There are 3 nested groupings, the coarsest first. Each group lies inside one group of the grouping before and may be the whole of it. The rows also spread widely along 11 directions, which tell nothing about the answers.
In the rows, zero is written as 128.
Known rows, each followed by its group in each grouping:
[142  92  92 157 134 134 115 131 178 110 119 162 144 129 181 157 123  97
 168 129 134 103 129 173  96 120 101 137 122 142 156 129 133 151 151  98
  85  99 145 106 173] : pinos Z929 nur
[141 112 100 144 143 134 103 150 191 114 106 157 155 129 190 143 104 113
 184 120 173 123 169 142  96 114  64 141 124 156 144 141 164 153 142 102
 103  87 131 137 171] : dop Z522 betev
[103 110 135 170 134 171 113 175 153 102 153 104 110  93 167 132  80 117
 121 136 116 122 167 151 123 125 146 119 135 169 169  99 177 127 120 135
  98 124 147 144 173] : lom Z591 gepi
[164  92 102 180  85 172  88 120 171  72 103 120 121 138 160 131 140 151
 197 161 118 140  73 184  89 151  76 104 147 124 165 102 138 136 148 101
  96 123 143 105 152] : Bekug Z569 Lop
[149  94 130 171 126 112  42 169 142  66  74  87 153 145 189 136 133 101
 177  79 142 104 158 100  53 133  49 132 112 169 128 107 186 154  89 111
  54  98 150 184 162] : lom Z325 nop
[163 118 106 138 151 135 110 143 183 166 121 125  70  83 153 138  96 121
 168 171 174 132 106 160 107 136  81 135 157 135 173 137 156 162 175  98
 105 123 141  81 188] : lom Z599 Raz
[ 82 144 132 151 135 148 145 180 141  80  96 150 206 168 136 144  99 133
 190 108 148 113 235 131 160  57  65 108  56 149 148 103 147 102  90 112
 158 127 133 179 112] : Bekug Z171 Bebon
[129 107 109 139 103 151 143 170 199 106 151 183 174 154 189 107 132  83
 179 132 143  99 139 165 130 116  93 100 115 122 125 110 125 113 125 106
  97  81 122 132 187] : lom Z599 pedi
[106 105 152 130 154 106  91 196 165 121 103 137 155 136 160 104 101  80
 145 119 151  74 223  74 117 122  78 142 108 163 128 113 178 159 128 115
  96  99 150 195 163] : lom Z325 nurol
[164 107 151 202 110 122  88 164 106  96 100  59 122 111 165 171 138 146
 173  79 145 146  57 178  98  98  56 117 107 156 161 103 136 106  95 122
  82 148 122 145 151] : lom Z591 dur
[120 130 107 101 173 135 146 164 217 163 116 169 147 140 170 111  83  91
 153 111 161 116 173 126 123  90  47 126 105 136 161 163 135 103 127 120
 128  77  93 151 183] : pinos Z197 vov
[142  90 156 197 117 124  82 146 154  90  77 119 125 157 150 126 128 126
 162 142 148 105 174 120  97 153  77 147 109 160 163 112 168 180 144  96
  89 143 162 155 132] : Bekug Z4 tad
[146  83 138 169 113 129  51 155 153  85  89 100 119 138 163 114 129 112
 163 135 115  86 142 109  60 159  92 130 140 152 135 106 182 165 132 109
  56 109 171 161 165] : lom Z591 manok
[131  97  83 189 107 170 123 113 184  65 117 174 168 165 174 155 128 123
 173 140 126 126 161 188  94 124 118 112  83 139 159 128 139 140 121  97
  93 112 146 100 156] : Bekug Z171 nis
[138  95 100 202 109 148 105 117 147  77  84 143 154 158 152 175 119 142
 168 123 143 114 149 167  93 112  97 112  75 157 159 146 148 147 115  92
  89 126 142 109 149] : dop Z97 keb
[147  82 126 195 127 132 100 153 143 107 145 118  91 124 178 152 144  59
 136 134 146  94 141 183 100 149 139 145 111 149 155 113 150 185 144  93
  48 151 173  89 175] : Bekug Z573 pali
[151  94 108 182 144 128  66 154 108  85 122  72 116 115 179 189 131  89
 147  77 127 122 111 167  64  96  99 128  83 149 157 122 156 139  83 104
  51 133 148 116 174] : Bekug Z171 tagos
[ 92  95 145 123 142 140 129 154 149 130  93 142 171 159 126  97  87 155
 116 116 111  89 164  83 131  75  63 105  84 140 158 156 119  79 101 127
 127  83  93 212 145] : dop Z409 Mogak
[139  91 127 160 110 149 116 163 173 107 128 128 113 163 162 105 129  90
 131 116 119  87 103 156 102 125  77  92 103 119 160 141 127 103 113 110
  59 108 111 132 192] : pinos Z929 nur
[137  89 131 171 100 132  95 149 169  94 101 149 146 167 155 111 143  99
 152 142 121  72 148 133  95 142  99 113  98 140 127 120 145 151 131 103
  66 118 158 146 159] : lom Z591 dur
[134  96  94 138 113 144  81 129 169  98  84 148 164 136 145 129 105 155
 199 152 133 102 154 116  88 123  70 119 143 146 142 122 161 151 152 102
 116  84 156 147 147] : dop Z97 keb
[131  76 137 130 128 136 112 176 172 143 173 156 120  88 172 102 107 103
 138 163 139  93 129 140 130 142 132 147 183 140 142 108 140 153 190 122
  98  94 147 151 179] : dop Z522 betev
[128  67 145 177 144  99 123 138 163 139 112 181 137 146 171 134 124  76
 104 139 161  66 190 129 124 143 130 175  81 162 151 161 135 195 156  95
  70 124 150 134 166] : dop Z409 Mogak
[157  86  97 138 131 139  72 151 135 109 132 100 110 109 154 143 134  98
 160 123 114 104  83 148  74 113  93 117 134 112 145 116 137 134 126 107
  69 106 150 117 178] : Bekug Z171 nis
[148 103 115 134 120 135 117 152 149 146 118 134 129 107 123 135 110 153
 179 155 151 115  88 152 137 102  69 115 147 122 156 125 122 123 164 108
 133 112 130 127 151] : dop Z97 keb
[140  68 109 141 159 115  85 133 180 122 100 144 138 127 193 128 106  97
 134 109 116  93 141 108  56 137  93 157 129 162 154 149 149 154 139 112
  65  65 139 161 181] : pinos Z929 nur
[128 113 118 131 159 126 151 157 217 156 118 179 139 142 182 114  98  93
 144 126 167 107 165 139 128 120  60 142 109 144 167 159 134 135 149 107
 107  92 107 137 182] : pinos Z929 nur
[126 100 170 157 123 146 140 204 173 127 173 111 115 123 190  81 119  87
 130 121 154 119 133 158 151 134  91 123 139 145 163  99 138 117 129 132
  97 124 114 169 176] : Bekug Z573 pali
[116  95 147 139 114 125  94 180 104  90 114  97 168 113 136 129 130 135
 197 128 112  99 135 127 130  93  84 129 151 142 134  55 132 124 135 123
 130 117 164 188 111] : Bekug Z573 pali
[136 115 107 138 136 120  94 152 155 115  77 136 136 157 136 142 124  90
 180 123 142  73 156 130 101 101  50 119  98 124 141 135 147 146 132  90
  87 115 147 124 159] : pinos Z929 nur
[158  93 135 152 148 122 101 160 166 147 129 113  94  98 181 127 106 104
 135 125 154 123 109 137  93 138  88 143 136 148 160 136 152 149 139 113
  76 107 127 132 196] : lom Z599 pedi
[122 102 121 168 127 165 106 151 169  94 121 136 125 168 149 117 118 104
 130 138 114  95 161 137 101 121 103  99  87 134 164 135 146 126 112  99
  81 118 132 135 166] : Bekug Z4 tad
[135 109 142 143 123 155 112 175 174 127 133 112 116 132 173  95 109 119
 141 119 158 117 118 140 125 120  52 109 134 133 166 133 152 106 120 121
  94 102  96 157 186] : dop Z409 Mogak
[166  71 169 151 134  75 129 189 151 165 148 142 135 107 197 113 142  85
 147  99 170 104  80 148 131 125  80 158 130 145 137 118  98 139 143 120
  83 103 114 169 177] : lom Z599 Raz

New rows, each followed by its group in each grouping:
[146  88 105 135 123 133  72 130 153  89  68 113 161 170 145 122 141 124
 187 114 106  95 120 113  57 103  43 106 100 126 134 132 131 121 103 101
  82  83 137 163 147] : Bekug Z573 pali
[136  96 114 196 119 147 101 147 154  79 120 144 139 152 174 160 138  91
 167 131 140 102 163 173 102 130 123 131  95 149 156 109 152 168 129  89
  77 136 165 107 155] : Bekug Z4 tad
[135  98 110 173 101 158  96 138 176  64 104 125 156 156 182 130 134 119
 194 131 128 121 152 159  83 134  82 116 123 150 151 101 156 146 122 104
  90 108 152 138 148] : Bekug Z573 pali
[127  76 158 152 109 150 144 203 140 129 190 135 118 128 158  93 140  78
 113 127 112  84  84 170 165 115 126 106 120 107 145  97  90  90 129 129
  88 127 115 150 173] : Bekug Z569 Lop
[139  83 123 146 128 141  83 157 134 109 126  96 112 126 151 127 133  98
 148 127 110  94 111 138  87 116  98 117 129 129 148 110 134 133 125 108
  71 113 150 139 166] : Bekug Z573 pali
[130 107 117 170 112 135 127 166 194  98 123 176 171 165 194 127 140  62
 173 123 158  88 185 161 117 134  97 126  86 150 126 118 155 157 121 101
  76 108 150 130 173] : lom Z591 gepi
[140 118  95 146 178 133 138 153 142 139 131 134 148 107 178 190 108 110
 154  87 156 149 118 182 113  60  86 137  74 144 170 149 113 108 101 108
 116 109 109 116 167] : Bekug Z171 Bebon
[129 116 132 170 124 140 103 165 172  91  91 124 139 171 163 122 111  96
 159  97 147 105 175 137 102 113  56 110  87 145 153 134 161 122  99 113
  86 119 125 149 165] : pinos Z197 vov
[135  87 111 142 141 125  80 170 139  99 137 120 146 114 181 144 128  78
 165 104 127  97 146 136  86 114 107 139 126 138 132  97 153 151 117 114
  76 101 160 148 169] : Bekug Z171 nis
[115  84 102 154  97 172  99 152 143  72 147 140 156 136 162 134 130 109
 161 138 105  83 129 166 112 110 131  97 130 126 140 102 139 120 122 110
  82  99 146 129 170] : dop Z409 Mogak
[145 137 163 134 137 104 112 217 160 143 116 105 130 108 162 114 115 104
 190 108 202 125 140 130 154 113  21 139 141 147 146  94 160 136 137 119
 125 128 123 166 156] : lom Z325 nop
[151  93 148 161 107 104 116 175 183 122  97 161 168 181 173  95 142  95
 176 111 184  80 157 124 127 130  34 129  92 138 127 137 139 149 134  99
  87 108 122 168 158] : dop Z97 keb
[123 116 122  83 135 119 128 184 132 168 136 145 145  92 104 125 110 125
 189 161 133  84 104 128 162  75  80 117 152 102 127  95 103 110 165 111
 150 103 146 142 149] : lom Z599 pedi
[116 111 105 140 125 151 149 153 199 129 121 196 163 174 148 112 107 104
 147 146 160  83 189 141 139 104  84 104  77 129 144 160 133 127 132  96
 111 100 117 126 170] : dop Z97 keb
[140  87 100 186 118 155 118 124 146 104 135 151 119 112 156 180 114 133
 143 147 136 120 110 197 107 113 142 126 115 144 164 141 126 145 154  99
  89 128 145  84 168] : dop Z522 betev
[138 100 125 126 157 110 104 153 149 154 106 146 118 119 123 130 119 104
 158 162 144  86 155 121 120 116  87 153 118 126 147 128 136 170 171  94
 108 125 168 129 147] : Bekug Z171 Bebon
[124 100 153 182  98 120 115 168 157  77  90 152 182 166 156 125 130 130
 179 119 146 105 169 134 131 121  75 118  90 158 136 102 142 134 123 111
 109 119 139 175 137] : lom Z325 nurol
[144  81 170 198 113 106 157 152 177 137 117 174 137 143 171 114 122 129
 136 138 170 117 131 161 147 147  98 146  97 162 165 137 111 150 155 111
 107 132 121 146 156] : lom Z599 Raz
[123 100 113 150 129 145 123 154 171 108 132 154 155 126 165 131 113 116
 167 142 138 117 161 151 124 119 105 133 123 139 153 108 139 142 140 115
 117 109 148 140 151] : Bekug Z171 nis
[141 125 150 183 119 146 112 169 199 113  95 113 108 153 175  99 106 110
 150 129 170 125 172 136 108 153  50 118 103 162 167 135 186 145 119 115
  84 130 124 144 175] : lom Z591 gepi
[108 142 110 124 141 174 152 168 186 117 136 130 164 117 171 124  88 147
 191 124 151 163 154 166 147  80  62 109 135 149 175 101 137  86 119 129
 164  96 104 156 147] : Bekug Z573 pali
[105  75 102 139 116 157 131 160 120 103 174 156 162 122 146 148 124 103
 128 127  70  74  96 166 121  77 172  87 102 116 125 108  85  81 106 119
  87  88 137 129 180] : lom Z599 pedi
[116 105 130 184 125 163 130 141 178  99 108 143 141 156 177 127  99 129
 127 118 152 124 171 152 116 116  86 115  82 159 177 155 155 120 104 112
  95 113 104 142 173] : dop Z409 Mogak
[121  83 166 186 122 135 118 183 147 107 152 119 128 134 185 115 123  89
  98  99 123  96 136 150 116 127 129 121  94 162 148 117 138 116  99 132
  61 124 125 170 179] : lom Z591 dur
[146 104 125 175 143 112 122 149 156 125 101 138 135 134 171 164 119  99
 158  93 161 120 130 170 112 103  75 142  86 150 161 142 125 134 126 108
  97 128 124 123 163] : pinos Z197 vov
[177  72 141 163 143  92 102 132 184 152  84 136 135 130 196 124 133 128
 138 101 149 127  80 126  68 142  51 158 109 165 156 164 120 143 135 117
  71  83 109 170 173] : lom Z591 dur
[154 107 101 169 149 126  78 140 149  99  97 112 126 120 176 173 123 103
 182 120 155 127 153 152  76 121  83 151 107 155 156 120 172 176 129  95
  82 124 165 113 158] : Bekug Z171 Bebon
[163  97 132 189 131 100  93 121 192 103  38 148 147 190 173 134 129 111
 169  98 165 112 159 126  70 136  24 144  66 160 157 173 149 160 118  96
  76 112 123 146 156] : pinos Z197 vov
[120  85 119 161 104 169 110 150 146  84 147 119 143 105 165 131 100 158
 145 132  88 129  97 155 104 113 132  98 147 145 158  95 131  90 116 132
 103  87 128 155 171] : lom Z599 pedi
[132 105 147 189 113 118 111 158 146  77  85 125 180 161 175 148 139 123
 197 101 158 122 173 150 118 111  58 142  92 166 149  97 145 149 113 107
 111 132 147 168 118] : Bekug Z573 pali
[130 118 108 167 130 153  99 126 171  97  74 124 117 150 131 145  96 133
 162 138 131 115 161 143  92 114  71 108 100 143 172 144 160 133 126 104
 103 128 139 114 156] : pinos Z197 vov
[139  66 140 176 129 130 111 137 149 108 117 133 141 133 166 124 123 145
 122 126 105 122 110 138  95 127 104 137 105 151 166 133 114 124 131 121
  92 104 130 172 150] : Bekug Z171 Bebon
[118  75 108 160 117 159 120 157 189  87 161 172 174 140 213 117 125  89
 135 118 100  95 142 161  89 133 155 117 121 152 135 114 134 118 116 123
  69  70 134 157 192] : lom Z591 manok
[148  82 114 162 113 155 100 166 158 105 164 120  96 128 165 121 138  74
 131 136 121  96 105 171  99 134 122 108 121 113 150 117 133 132 126 109
  56 124 145 104 192] : Bekug Z171 nis
[129  85 131 149 121 134  95 158 173 106 127 136 156 113 187 111 116 122
 158 131 117 106 139 129  95 141 108 135 152 164 138  98 154 141 142 127
  91  85 151 179 162] : lom Z591 dur
[137 102 104 134 145 132  97 151 174 127 111 140 150 110 176 138  96 125
 176 129 161 115 158 125 102 118  77 141 141 159 150 130 166 158 148 109
 113  87 141 145 165] : dop Z97 keb
[144  89 130 118 117 125 102 169 172 148 132 168 109 154 111  84 151  71
 160 196 129  39 134 122 134 146  95 120 136  90 128 113 124 167 187  82
  89 124 171 117 159] : Bekug Z4 tad
[151  94 130 129 168 102  96 173 133 174 127 111  72 111 131 140 118  55
 113 117 140  68 108 132 110 103  90 138 104 118 148 155 123 140 140 105
  67 131 140 109 190] : pinos Z197 vov
[131  92 141 161 153 147 104 141 191 122  96 124 113 134 171 101  88 136
 122 134 130 132 159 107  94 147  73 142 122 163 181 145 160 144 132 123
  99 103 120 172 160] : Bekug Z569 Lop
[111 112 148 177 121 190 121 208 144  84 184  76 104 111 194 116 100  95
 119  94 124 138 129 175 136 111 116  96 126 146 175  83 159  84  82 144
  89 132 108 155 182] : Bekug Z569 Lop
[167 110 117 122 131 126  81 162 173 123  98 103 126 132 159 106 129 117
 193 121 149 123  99 123  84 121  16 118 141 114 146 121 147 125 129 111
  97  92 125 154 166] : Bekug Z171 nis
[123 102 123 160 164 130 153 140 173 150 113 177 145 155 149 145 107 114
 122 125 146 110 161 144 131  92  98 137  57 145 172 167 105 128 125  99
 113 118 111 132 153] : Bekug Z4 tad
[149  91 133 174 138 125  96 137 143 115  90 117 137 126 158 154 121 151
 162 120 133 133 113 140  93 117  76 145 114 156 172 125 131 141 133 108
 106 117 133 151 137] : Bekug Z4 tad
[140  81 102 162 133 158  84 116 209  95  90 134 113 149 182 111  97 124
 130 137 108 110 140 123  48 157  84 121 128 155 176 160 169 143 131 111
  60  78 128 140 192] : pinos Z929 nur
[132  87 138 138 135 106 110 170 125 125 118 127 159 135 152 134 145  90
 163 109 130  81 127 134 119  92  83 139 103 135 132 109 107 132 125 106
  98 115 145 162 142] : Bekug Z573 pali
[140 105 126 158 127 141 114 157 139 126 125 104 133  81 159 153 104 153
 167 127 126 141  87 165 119 105  97 128 146 154 164 101 133 113 138 131
 122 115 136 141 152] : lom Z591 gepi
[146  95 104 136 159 120 110 122 169 147  97 150 155  96 180 161 102 147
 169 125 160 138 118 145 104 105  71 164 136 157 169 148 133 150 155 110
 125  84 119 138 159] : dop Z409 Mogak
[124  88 133 185 103 131 126 145 155  88 110 160 162 142 156 147 125 124
 169 134 129 103 150 172 133 121 114 133 113 151 152 104 124 141 147 114
 114 130 152 135 137] : pinos Z197 vov
[130  89 141 181  92 148 137 161 177  91 125 159 165 178 170 102 144 117
 143 117 120  98 117 165 116 122  94  92  80 133 141 133 111  91 101 115
  80 104 108 160 170] : lom Z591 manok
[116 127 100 131 151 133 119 136 199 123  81 181 177 137 163 139  97 124
 185 147 152 109 210 121 109 113  78 142 106 164 143 131 164 159 147 103
 128  94 155 146 146] : lom Z591 dur
[131 138 113 170 135 142 129 171 201  95 109 170 166 163 205 143 124  60
 204 113 198 119 224 168 129 123  62 143  84 154 144 113 175 174 122  92
 107 130 144 116 157] : Bekug Z569 Lop
[124  82 132 177 125 124  91 171  88  94 136 100 132 113 151 170 123 100
 144 100 113  88 120 153 102  90 137 115  99 147 138  96 133 125  98 112
  72 127 156 137 161] : lom Z599 Raz
[138  82 146 149 112 127 131 169 168 127 141 151 146 127 168 102 123 119
 147 134 131 103 106 140 130 126  98 122 133 135 141 114 114 118 141 118
 101  94 123 163 173] : lom Z599 pedi
[166  94 141 163 126  99 121 168 163 141 119 141 127 141 177 127 146  83
 165 109 177 102  98 160 114 121  61 129  92 132 140 139 119 139 126  95
  74 119 118 125 180] : lom Z599 Raz
[145 111 100 149 121 181  94 127 226  90 101 134 117 159 172  86 105 140
 164 159 131 139 149 133  68 155  52  99 130 136 172 146 176 130 131 108
  89  86 124 140 178] : Bekug Z171 Bebon
[175 103 112 151 131 112 100 107 189 140  38 160 127 170 126 123 140 131
 191 164 159 103 123 123  92 139  16 141  94 119 154 164 127 172 166  77
 106 121 141 116 138] : Bekug Z569 Lop
[150  98 131 134 143 101  97 161 154 136  93 126 132 141 148 130 123  94
 160 101 142  89 119 124 100 102  46 132 106 130 142 143 125 125 127 111
  91 105 126 153 162] : pinos Z197 vov
[138  73 146 166 121  99 127 139 163 122  80 174 171 190 137 109 145 118
 137 122 129  81 147 114 112 117  64 133  54 129 140 155  99 133 122 101
  90 110 125 171 140] : Bekug Z171 nis
[129 106 129 137 150 123 129 169 168 144 131 153 135 135 154 119 119  95
 147 136 151 102 154 137 131 109  84 137 101 132 152 134 128 139 142 108
 109 115 135 142 158] : Bekug Z171 Bebon
[129 101 138 151 112 144  85 187 170  94 127 118 112 160 164  84 122  67
 142 127 136  71 168 110  93 141  85  94 112 128 127 117 177 139 105 106
  48 106 144 148 197] : lom Z599 pedi
[136  94 137 154 108 131 139 166 165 130 139 160 153 135 161 118 138 112
 151 135 132  98 100 167 139 115 100 116 113 130 138 114 104 113 141 117
 100 112 129 145 163] : lom Z591 dur
[153  99 122 137 158 105 113 145 183 150  87 151 154 119 174 141 109 134
 161 109 161 137 118 125 101 109  49 150 105 160 155 154 126 129 138 113
 114  81 106 161 167] : lom Z325 nurol
[112  81 129 182 118 140 139 169 167  95 151 176 147 193 179 114 137  38
  99 104 129  53 182 152 110 114 142  95  32 135 129 153 123 123  78  98
  36 115 123 128 201] : lom Z599 Raz
[147 104  94 184 123 173 100 125 157  86 123 115 110 124 164 162 119 134
 157 139 124 142 113 189  82 121 109 113 110 138 174 128 149 134 125 101
  85 127 146  93 168] : Bekug Z171 Bebon
[170  82  99 185  99 132  99 141 174  89 122 151 157 149 208 152 152  94
 188 106 168 112 107 186  86 134  80 125 109 143 136 133 139 157 129  93
  62  98 134 109 180] : dop Z97 keb
[157  87 121 155 103 144  90 136 178 109  95 124  95 156 139  98 131 113
 156 157 120  85  96 141  88 151  59 103 136 115 160 135 141 138 151  98
  66 114 138 118 177] : pinos Z929 nur
[144  78 113 149 114 147 105 147 203 120 141 156 102 127 174  99 122  89
 145 169 125  89 116 158 101 170 110 127 167 127 158 119 147 158 183 105
  72 100 151 110 192] : pinos Z929 nur
[137  84 120 153 153 131 100 178 182 122 164 128 113  95 229 133 109  52
 132 105 146 104 146 156  90 147 123 159 159 164 158 111 168 163 143 120
  56  93 144 137 206] : pinos Z929 nur
[151 106 119 166 147 104 126 132 189 138  70 175 140 162 150 141 121 110
 146 134 175 104 162 133 108 128  60 145  64 152 153 174 131 164 139  88
  93 118 126 119 161] : lom Z325 nop
[147  90  93 170 123 170  91 143 129  92 153  86  87 114 163 166 134  87
 142 127 108 111  84 198  83 111 136 102 117 125 162 111 134 130 113 102
  56 132 152  79 184] : Bekug Z573 pali
[105 110 117 135 120 181 138 163 189 108 150 161 146 123 156 101  97 128
 161 170 117 117 162 150 148 126 115 114 151 134 160  93 141 119 156 125
 141 106 139 145 152] : Bekug Z569 Lop
[142 115 110 123 166 115  94 161 168 138 107 124 141 116 170 140 107  99
 172 112 157 121 155 122  96 103  55 148 114 144 156 134 156 147 130 110
 105 100 134 147 165] : Bekug Z171 tagos
[142 128 107 156 120 160  89 149 204  93  78 121 129 177 164 103 115 100
 172 126 145 104 168 125  72 131  36  90  89 138 147 147 185 133  97 101
  70 101 127 134 184] : lom Z591 gepi
